The rows of a group lie close to one hidden flat surface of 12 dimensions, which may be shifted away from zero. Surfaces can cross.
Known rows, each followed by its group:
[46,5,29,-17,-18,-1,4,-31,-49,16,19,10,31,-11,-3,-35,-6,-1] => N
[32,16,-23,-10,5,-22,22,-13,-26,45,5,48,-7,-11,-20,-4,33,-18] => N
[-26,-18,47,24,8,-24,8,-22,0,30,12,17,19,-11,4,-20,5,-28] => T
[-38,-14,-2,-12,-45,40,11,-29,2,-9,78,42,4,-18,-5,-27,25,51] => T
[-61,21,12,-2,-19,-4,-25,23,-7,42,31,34,4,-12,28,2,10,-3] => M
[35,52,-37,-21,12,16,-23,10,14,-11,8,-41,-36,-37,13,-2,-35,-11] => A
[22,12,-7,-9,-9,-29,9,-24,-4,-1,0,-80,-4,38,-6,-18,-6,-1] => N
[18,-20,13,5,0,-33,27,-30,-44,8,-11,-23,-4,47,-31,-23,35,16] => N
[-4,19,-37,9,7,50,17,23,-33,8,43,14,16,-51,20,23,-27,-21] => M
[39,-8,10,-16,-1,-12,-9,-27,-11,-22,7,-43,2,40,-16,-46,2,43] => M
[-21,5,41,5,12,1,-6,0,-29,23,-3,-44,-22,-22,18,31,3,-53] => M
[-57,-20,66,-15,3,11,-33,37,15,-36,28,14,4,-19,10,10,21,-26] => T
[-5,-18,-6,14,19,8,2,42,-10,-3,35,-9,-3,-12,13,21,-28,-17] => M
[-7,-18,30,-12,-22,-8,-24,13,40,-21,-9,34,-14,-8,14,47,7,-23] => T
[-22,14,-23,13,-7,20,-7,25,-10,-35,-56,-64,-10,2,12,23,-27,15] => N
[-48,-24,41,-8,-35,30,6,19,-23,11,18,47,3,-47,-5,10,31,6] => T
[21,20,-42,-18,-2,-3,7,-23,-12,13,9,30,-30,21,-9,20,46,3] => A
[35,-1,3,8,49,4,36,10,20,-20,-8,-23,9,-25,-26,-20,-24,-46] => A
[4,-13,-26,12,16,45,-8,50,-26,-17,11,4,16,-9,14,10,-43,31] => M
[9,-18,-24,12,46,-45,37,12,-6,43,44,4,2,44,-29,7,36,-27] => N
[22,35,-50,-7,36,19,-33,-2,-17,7,33,-25,-6,9,27,28,13,0] => T
[5,20,12,-18,-2,1,45,44,-7,11,26,40,14,-67,-36,-38,-16,-46] => M
[39,-11,-35,-2,8,18,-3,-10,35,-9,52,15,-15,44,25,23,-52,21] => A
[34,53,-38,-21,49,12,-20,-3,16,57,-3,15,25,-11,-1,-7,18,-17] => A
[43,-9,1,8,24,32,2,-12,-12,15,-4,-12,31,38,32,36,-55,-21] => N
[-43,-5,42,-30,-47,59,-21,20,-20,-66,-17,-21,-38,-24,0,0,10,39] => T
[14,32,-35,-17,39,56,8,26,-33,-8,10,-13,-13,-43,-14,-8,4,1] => T
[17,46,-14,-43,17,21,-49,11,20,37,38,47,4,-9,11,-5,19,13] => A
[6,17,-75,8,50,8,4,31,-20,29,-20,23,-8,9,-24,6,41,35] => N
[32,-19,-42,-3,15,-5,7,23,-18,-41,-18,25,5,-7,-43,-8,50,37] => M
[23,31,-12,-28,38,3,-5,-2,11,35,-4,-7,28,11,-19,-27,22,-7] => N
[10,-15,-51,19,16,1,22,-11,-4,4,22,-8,-33,62,10,34,-8,26] => A
[26,3,-21,-7,40,29,-22,30,-28,8,12,-20,45,4,1,-25,-6,36] => N
[-21,18,-45,13,-11,45,40,-35,30,1,-14,39,-13,5,-5,-15,-13,34] => N
[-48,3,-4,7,-11,-21,-3,23,-25,25,21,14,-33,-23,11,50,44,-38] => T
[-41,48,-16,-10,0,25,-11,-23,41,34,14,10,2,15,27,7,-2,-13] => N
[24,-2,-14,2,19,3,-2,-6,-27,35,-10,18,15,-1,4,40,28,-19] => T
[0,-19,-5,3,-6,47,3,-54,-17,-15,39,26,48,6,6,-16,30,36] => T
[-31,-15,27,8,-35,-21,26,-15,-15,5,43,50,14,-23,-10,-30,15,-4] => N
[0,39,6,-40,-36,-18,-27,28,-2,-20,3,25,18,-53,-8,-24,27,-12] => M
[9,-9,-15,16,7,-14,16,-18,25,-17,17,-52,-27,40,17,25,-43,-20] => A
[-1,-5,-6,0,11,-27,-5,-27,22,37,49,13,4,69,14,11,20,-8] => N
[-25,-2,20,18,52,-4,11,27,-5,16,-13,-46,6,-1,-7,-8,-11,-35] => A
[-11,50,-38,5,40,-26,-32,-36,3,-6,39,-25,-1,8,37,12,47,-46] => T
[-47,15,-23,23,10,13,-4,25,-10,12,-14,9,-18,-12,21,39,8,-14] => A
[-30,3,-27,21,59,-16,-25,41,16,-4,-13,-21,-6,-9,-12,-20,24,18] => A
[10,17,-3,-3,1,5,-14,-22,-22,46,-6,-4,7,35,28,28,-7,-8] => M
[7,-9,46,-11,44,8,2,26,-33,20,13,-21,25,-9,-17,-26,6,-25] => M
[-37,12,46,3,-21,21,0,13,1,1,-13,19,3,-37,18,-8,-40,-21] => N
[78,36,-49,-20,47,7,-7,0,23,4,-22,17,19,-21,-7,35,9,-49] => A
[-53,0,-13,-5,17,19,-33,15,28,-80,52,7,-22,17,13,-5,38,29] => T
[2,1,29,-24,-47,-22,-5,10,37,-26,25,36,36,-4,2,-38,-34,1] => M
[31,23,4,-23,-6,-13,-37,-35,52,8,-1,16,14,29,31,29,-5,-22] => A
[-8,20,-33,7,-12,43,44,-77,-5,8,21,-2,28,9,5,-25,2,14] => A
[-24,-47,-4,34,14,5,29,30,-37,7,-8,38,10,32,-4,16,0,15] => M
[17,5,-40,17,29,-22,-25,-11,39,-25,-37,-30,-8,12,-1,-3,11,27] => A
[12,-19,25,3,0,51,-3,-5,-49,-25,-64,-7,12,-16,3,14,-1,15] => T
[2,26,-46,-11,-33,29,-33,22,-47,-37,30,-42,15,1,39,15,-11,32] => M
[53,3,-27,-7,18,-6,14,20,3,-8,-5,-22,-30,-14,-28,-25,-30,15] => M
[-35,-25,4,33,7,8,32,-12,-51,14,2,26,4,-22,-21,-13,50,8] => T

New rows. What belongs after each?
[25,5,19,-2,-9,-45,7,20,-32,35,24,-5,-41,-19,-9,-31,-35,-9] => N
[-4,23,-38,-5,10,-4,-11,31,-9,20,37,-38,-70,2,8,28,-12,5] => T
[40,-15,11,5,9,-17,33,-29,-39,43,42,-7,-16,45,-1,-9,-27,-13] => N
[-65,17,5,28,47,-36,-25,33,23,-42,-11,11,-33,-32,9,-12,29,-41] => T
[37,15,8,-25,23,-27,-9,2,35,28,57,-32,24,26,0,-34,-36,-24] => N
[-15,29,43,-10,-33,26,-9,-12,-51,22,16,-7,10,-39,30,-19,-30,-18] => N
[-7,-16,20,-7,-51,53,15,5,-9,-42,-18,-2,-30,-27,8,36,-31,2] => T
[-49,37,-12,2,10,-18,-58,-19,30,56,-15,4,9,33,29,-1,37,24] => A
[20,32,2,-33,-14,13,2,-39,81,-13,-2,9,43,-9,-7,-41,-24,-7] => N
[-3,39,10,-15,-3,7,-14,-53,0,69,-8,65,-36,29,15,-8,19,15] => N
[27,-10,43,-12,-32,-50,-28,-12,-4,1,5,-2,10,11,9,-14,-5,-3] => N
[23,16,-3,-29,-16,-50,-31,-22,-19,28,11,-18,25,76,15,15,41,-2] => M
[15,20,-35,-32,0,54,-57,11,10,-27,14,34,16,-13,28,39,31,34] => T
[-12,2,40,-6,-10,3,12,-41,-54,24,13,-24,1,32,-3,-30,11,0] => N
[-33,7,17,4,36,-2,-20,3,18,-62,-1,3,3,-8,11,-5,24,-33] => T
[-2,-17,-3,-14,24,10,7,30,-1,13,50,4,-21,0,-13,-2,4,4] => T
[-23,-1,13,27,63,7,11,1,15,-37,25,1,6,-17,-11,-60,-6,-16] => T
[-61,11,-33,16,36,1,3,26,-18,-58,-6,14,-40,-23,-23,-15,77,8] => T
[-43,7,38,-2,-6,2,-15,32,13,2,-23,14,-26,-23,5,-5,-15,-10] => A
[43,0,21,-13,-3,-25,-33,-49,23,36,-19,4,14,62,26,15,-6,5] => M
[47,0,28,-7,-6,-6,-21,-28,-45,30,-15,43,17,14,17,15,9,-6] => N
[-10,39,-22,2,-14,8,-16,-10,-10,58,45,52,-18,-10,50,35,-13,-24] => N
[-3,20,11,-18,0,-29,-24,5,-4,43,42,29,15,-10,6,-13,20,-20] => N
[5,-17,6,9,-21,-10,52,-41,13,-8,32,4,16,22,-10,-15,-16,-14] => N
[51,51,-12,-29,-14,42,-3,-17,-23,-1,-3,-41,-1,-38,2,-35,-46,12] => M
[8,-6,-35,23,23,27,51,-15,-28,12,2,-18,-13,30,-10,16,-10,-4] => A
[8,14,-14,7,26,16,25,-25,37,37,58,-6,14,24,15,-10,-50,-21] => A
[26,6,52,-14,0,-42,-8,-7,-18,53,51,-30,-22,26,16,-26,-48,-28] => N
[1,-7,-14,5,35,-13,18,14,-1,22,-4,11,14,23,-15,12,23,-25] => N
[36,-23,-15,-1,38,-43,2,29,52,-5,18,40,-19,-23,-28,13,19,-26] => M
[-15,-24,29,-14,-7,37,25,-35,-3,-40,34,39,35,-5,-24,-23,52,2] => T
[-2,8,36,-14,-43,-36,-30,-20,-2,3,48,-49,3,15,35,-26,-37,6] => N
[-23,36,-4,-13,10,-4,12,7,-31,17,-14,-74,5,1,-6,9,23,-44] => N
[-22,-25,14,14,26,23,4,5,8,-4,2,58,34,7,-2,8,25,0] => A
[6,0,6,1,38,42,-5,26,-15,37,16,67,26,-19,8,-12,-26,7] => N
[28,13,5,-23,34,-2,-20,3,-15,32,-14,22,22,-6,-32,-36,43,17] => M
[20,-3,-21,-3,-8,34,25,-25,-65,11,33,-15,55,71,2,-22,-5,40] => M
[13,11,-25,-6,-23,-42,-29,10,-1,-3,-44,38,-14,-23,-13,-8,42,33] => N
[34,7,6,-21,-14,32,-3,9,18,-26,-31,48,27,-42,-17,-44,-36,33] => M
[-6,29,30,-22,-8,-19,-26,5,27,15,-59,7,-47,-13,-19,-34,6,18] => A
[-69,-15,5,19,1,13,-13,22,-27,-40,7,6,5,-19,9,24,52,-1] => A
[-18,30,53,-25,-24,32,-64,7,-15,16,-25,-12,21,0,35,-34,-41,40] => M
[-1,15,13,-1,4,74,-32,-20,15,-7,27,14,24,-68,37,-5,-29,8] => M
[15,-5,-2,-10,53,35,30,33,-25,34,36,7,-15,11,-30,-30,-13,9] => A
[5,-5,-20,26,-5,1,5,-5,41,-1,17,19,-26,-17,22,16,-57,-5] => T
[34,37,2,-31,3,4,-67,12,27,2,-17,-5,2,-38,26,8,-17,-6] => M
[58,16,-1,-14,-10,-27,-4,17,-9,12,4,-18,7,-28,9,3,-49,-34] => N
[6,39,-22,-14,76,29,-13,16,28,66,42,-19,9,38,11,-12,-28,-8] => N
[-15,31,-26,-6,6,23,8,33,-28,30,6,36,1,-50,-11,-19,3,1] => M
[31,-32,5,-8,38,32,14,0,14,-52,-16,29,5,7,-37,-29,17,31] => T
[14,-18,30,-4,11,-13,8,61,18,-18,-21,5,-20,-20,-35,-48,-45,13] => M
[28,13,-22,-14,5,48,4,-56,0,29,4,54,40,47,3,-3,20,34] => A
[52,50,-23,-41,13,11,9,-6,-34,38,1,-23,-40,1,-14,8,2,-24] => A
[-34,-6,16,16,-41,-2,17,-13,-12,-5,21,-7,-37,1,16,-17,-45,18] => N
[66,45,-45,-32,-16,41,-16,-26,4,-23,-28,20,-1,-27,20,42,-8,-10] => A
[41,48,-12,-22,-19,3,16,-1,-50,28,-11,-5,-17,-57,-11,-19,-17,-23] => N
